The groups are shells around one centre, one inside the other: the same stretched ball of 6 dimensions in 10 sizes.
(in the rows, 128 means zero)
Some rows, each with its group after it:
[101  91 169 134 165  96 155 112  63 106 115 142 107 130 110 141 113]  K411
[ 91  94 124 164 130 104 149 149  84 109 148 156 113 143 114 122 131]  K411
[100  72 128 165 150 111 160 104  83  98 131 155  63 136 104 112 146]  K959
[ 87 118 150 122 162  80 159 144  54 109 145 123 132 143 124 136 111]  K29
[120  89 148 134 166  97 162 104  85 100 119 152 117 133 113 112 115]  K29
[ 94  88 153 126 170 110 162 121  44 113 131 119  95 121 122 127 133]  K411
[ 83  92 159 142 153  72 148 135  66 111 147 110 128 137 131 142 119]  K933
[101 108 138 133 155  91 158 139  72 107 141 140 132 141 121 121 115]  K959
[ 98 124 138 138 142  94 154 156  75 108 138 164 143 151 110 131 103]  K115
[ 65 136 138 137 152  72 161 152  50  99 157 137  99 167 107 147 117]  K120
[ 81 134 142 123 158  94 163 152  44 106 143 145 112 152 108 140 112]  K789
[103  79 152 134 179  95 168  86  64  97 122 128  73 130 113 118 134]  K29
[ 93  74 155 150 160 111 156 107  59 107 122 138  71 125 109 133 138]  K713
[105  85 132 149 164  98 167  95  82  92 128 152  71 142 105 109 136]  K29
[ 93 126 146 128 156  99 161 142  58 104 129 162 116 149 102 137 107]  K789
[113  65 155 141 176  77 162  79  88  96 126 118  96 129 125 112 129]  K120
[ 97 100 137 129 170 110 170 114  53 102 130 143  78 136 108 118 133]  K959
[ 68 148 149 112 161 100 165 165  20 110 143 141 107 152 105 153 111]  K411
[ 78 156 145 119 152  87 161 168  44 104 142 161 131 164 100 151  95]  K713
[ 75 108 168 129 159  92 152 145  36 115 136 119 114 133 119 157 116]  K713
[ 95 112 159 120 164  99 158 138  49 112 129 136 127 133 117 138 109]  K680
[121  94 149 129 165  87 160 112  88 103 125 144 140 134 121 112 107]  K120
[ 96 122 145 122 160 100 162 142  55 107 133 149 123 143 111 131 110]  K680
[ 84  98 155 127 173  74 161 119  53 105 145 103 105 137 129 133 125]  K120
[106  77 139 144 158 111 160 114  74 108 130 139  97 125 119 112 135]  K789
[109  74 129 162 145 101 155 114  97 102 135 151 102 135 115 108 134]  K959
[ 68  98 143 156 143  85 151 144  57 108 153 125  92 145 117 144 134]  K411
[117  76 148 143 162 101 159 100  86 102 119 148 106 129 114 114 123]  K220
[ 67 120 142 137 156  96 162 142  38 104 145 138  76 151 104 145 129]  K789
[ 82 137 138 117 158 106 164 162  37 111 143 146 119 147 110 136 114]  K115
[107  99 139 133 160 115 163 124  65 106 124 156 103 133 108 118 123]  K789
[ 90  83 129 163 141  97 153 130  82 105 146 141  96 140 117 120 138]  K220
[ 73 148 159 124 153  77 156 162  44 105 139 151 129 162 102 162  94]  K713
[ 54 115 118 154 146  99 163 150  40 103 164 133  52 156 105 136 151]  K933
[105  90 127 161 141 118 158 122  86 100 125 179  86 142  97 115 131]  K120
[ 85 111 160 122 166  80 158 136  49 110 141 116 125 138 125 141 113]  K959
[ 84 116 127 143 154 104 167 131  58  97 139 160  72 154  97 127 131]  K220
[ 92  83 140 162 152  81 157 106  87  94 137 143  81 147 109 125 132]  K29
[ 77 119 127 149 140  98 157 156  61 106 151 153 102 154 107 133 126]  K680
[ 80 114 140 155 141  83 153 141  72  99 142 157 101 159 102 142 117]  K115
[ 97  81 143 145 171  88 166  91  72  93 131 133  66 140 110 119 137]  K959
[ 81 121 118 151 136 116 160 158  60 105 145 172  89 153  97 128 130]  K29
[129  59 130 153 162 112 164  84 102  98 119 154  88 124 114  89 139]  K933
[ 72 148 141 131 153  81 163 153  49  97 144 160 103 170  95 149 106]  K933
[115  95 151 141 150 115 154 126  79 108 113 172 124 131 105 126 109]  K933
[ 81 111 132 146 146 118 161 144  51 106 136 161  78 144  98 133 133]  K220
[102  69 156 145 176  77 163  78  79  93 127 120  75 134 118 120 133]  K120
[ 92 108 146 126 161  98 160 139  53 111 139 130 119 135 120 130 120]  K680
[ 96 113 150 128 157 121 161 138  48 110 120 162 104 134 101 136 116]  K115
[ 83  74 135 157 166 103 168  90  61  94 134 133  28 138 104 120 157]  K713
[103  61 143 161 160 100 159  86  85  96 124 141  63 131 110 115 144]  K115
[ 93 101 156 142 149  93 151 136  68 109 130 146 122 139 113 141 112]  K220
[ 95 118 129 140 149 103 162 142  69 103 138 164 108 151 104 123 118]  K789
[103  88 136 142 164 107 166 106  70  99 127 149  78 136 107 114 134]  K680
[101  69 114 176 139 110 157 112  97  98 140 160  70 140 107 103 150]  K411
[111 104 163 119 163 105 156 133  60 114 118 145 143 126 118 132 103]  K115
[ 74 125 140 143 143  82 154 157  60 105 150 145 116 157 110 145 114]  K220
[ 85 119 134 154 127  95 147 168  76 110 146 165 135 153 108 138 111]  K713
[ 77 130 133 138 143  99 158 163  53 108 148 154 112 154 106 139 118]  K680
[ 92  71 102 180 136 111 160 117  93  98 152 154  57 144 109  98 162]  K933

New rows, each followed by its group:
[ 83  80 129 163 158  92 164  99  73  92 141 139  43 147 104 119 151]  K115
[ 93 118 139 141 142  85 152 155  77 108 145 151 144 151 116 132 106]  K115
[ 79  96 149 137 161  98 159 130  46 109 140 122  87 135 117 138 133]  K789
[ 89 121 165 116 167  91 159 138  43 109 129 135 124 139 113 147 104]  K789
[ 99 103 117 146 149 104 164 132  78 101 145 155  98 146 111 107 132]  K115
[115  81 124 143 155 130 164 119  76 108 127 158  95 125 112  99 138]  K933
[ 77 117 147 120 169  97 166 138  33 108 143 122  93 140 115 137 126]  K29
[ 99 102 139 148 138  88 148 151  86 111 145 145 150 142 123 126 111]  K713
[ 63 145 138 138 143  71 156 170  52 103 161 142 119 169 108 152 109]  K933
[121  80 166 128 172  84 156 100  84 105 118 129 138 124 127 120 107]  K120
[106  76 128 151 163  95 166  95  87  95 135 140  77 138 114 102 141]  K29
[ 79  94 140 135 162 108 162 133  40 112 145 118  81 130 121 128 143]  K120
[106 116 151 116 169 116 167 128  50 107 117 159 111 135 103 127 110]  K411
[100  93 125 144 157 111 165 120  70 102 137 151  84 138 109 110 137]  K789
[ 91  79 103 181 135 114 161 117  91  94 145 170  49 149  98 104 157]  K933
[ 77  88 130 161 155  97 164 108  63  94 141 143  40 149 100 127 150]  K115
[ 74 111 131 145 150  88 160 143  57 104 155 132  91 151 114 132 133]  K789
[109  66 147 146 173  91 164  80  81  95 124 129  74 130 116 111 137]  K29
[ 76 106 149 130 161  90 159 140  43 111 148 114 104 137 123 139 128]  K29
[ 91 122 136 128 152 125 163 152  45 111 131 164 102 140 101 131 121]  K115
[ 97  58 128 166 156  83 158  96  93  98 149 116  76 134 128 104 152]  K933
[ 97  86 127 163 140  78 152 130  98 102 153 137 119 147 124 114 129]  K933
[105  94 148 128 160 126 160 130  53 115 121 148 109 121 113 124 124]  K120
[ 93  72 135 158 159 118 163  99  65  99 126 149  43 132 101 118 152]  K120
[106 107 151 136 151 107 155 135  71 108 120 165 127 138 106 132 107]  K29
[100 111 143 129 158  94 160 137  66 107 136 143 128 140 117 125 113]  K680
[ 66 116 123 149 140  96 157 162  51 109 163 134  93 151 115 134 137]  K411
[ 89  65 140 170 154  76 155  94  90  94 142 125  68 142 117 121 144]  K713
[ 92  72 143 154 162  93 160  98  73  99 134 129  67 134 115 121 143]  K789
[ 81 101 152 132 168  89 162 121  47 104 139 121  86 139 116 137 129]  K680
[109  80 152 155 146  93 149 118  92 105 124 153 122 134 114 126 116]  K120
[ 81 127 153 140 147  91 154 148  57 103 131 164 109 156  97 153 105]  K120
[ 92  74 143 156 162  87 160  96  76  96 135 131  67 139 113 122 140]  K220
[ 86 114 160 128 150 112 151 156  42 119 128 145 126 131 112 150 111]  K713
[ 79  97 147 147 161 101 162 114  51  99 130 145  56 144  99 139 136]  K115
[ 89 120 149 132 155 116 161 139  46 106 122 167  93 143  95 143 115]  K411
[ 62 120 123 151 145  95 162 149  48 101 158 143  67 160 102 137 139]  K29
[112  83 153 125 177 103 166  99  64 104 120 131  99 124 119 116 125]  K959
[ 98 106 134 144 153  88 160 127  80  99 139 152 109 150 110 120 119]  K789
[110  90 147 128 162 102 158 126  69 113 132 130 132 125 127 116 120]  K115
[ 73 121 123 150 139  93 157 159  61 105 158 147 101 157 110 132 129]  K959
[ 91  63 150 153 164  98 158  98  66 105 132 118  68 124 120 125 147]  K411
[ 65 129 129 142 150  87 163 149  48  99 155 143  80 163 103 140 129]  K29
[121  62 133 149 167  99 165  84  96  97 127 137  88 127 121  93 140]  K120
[116  81 143 129 166 111 161 116  71 111 128 133 120 119 126 108 127]  K120
[ 79 123 108 144 147 106 168 149  58 101 156 155  80 157 104 116 138]  K933
[ 70 109 122 149 156  94 167 129  52  97 154 137  56 155 105 126 146]  K115
[106  98 161 128 165  98 157 120  65 108 119 143 122 131 114 132 109]  K789
[ 92 132 144 118 158  97 162 154  51 109 138 148 133 146 112 134 105]  K959
[ 94  91 159 150 154  88 153 114  74 101 124 149  97 141 106 141 118]  K120
[101  75 140 138 173 103 167  97  64 102 133 122  74 126 120 110 144]  K29
[105  89 137 146 152 114 159 123  74 106 127 157 100 133 109 118 128]  K680
[ 82 115 123 143 155 113 169 130  53  97 138 162  60 152  94 124 138]  K115
[ 70 123 143 132 144  99 152 174  39 120 155 127 127 141 122 147 120]  K933
[ 67 123 149 139 150  85 155 153  45 107 147 135 102 153 109 153 118]  K220
[ 79 105 132 142 153  89 159 142  58 107 156 124 100 145 121 127 133]  K29
[ 84 113 168 124 168  78 158 128  48 105 132 125 114 142 115 150 108]  K959
[ 88 124 147 124 164  99 165 135  47 103 131 150 101 147 103 137 114]  K680
[ 99  76 130 149 155 118 161 118  68 108 136 139  81 126 116 110 146]  K29
[ 84  73 122 169 141  91 154 126  83 105 157 126  83 139 124 114 151]  K713
[ 79 133 157 125 157  92 158 151  42 107 134 149 116 151 104 154 104]  K220
[ 93  93 152 138 153  96 152 139  62 115 139 126 126 129 126 133 121]  K29
[ 99  98 145 133 163  86 161 121  70 104 138 129 115 139 121 122 121]  K680
[ 87  88 141 140 169  91 165 107  59 100 140 122  72 138 116 123 140]  K789
[116  56 123 169 153 110 161  87 102  96 128 155  68 131 110  95 149]  K120
[ 93 113 166 120 172  65 159 122  61 102 135 120 131 145 122 142 102]  K120
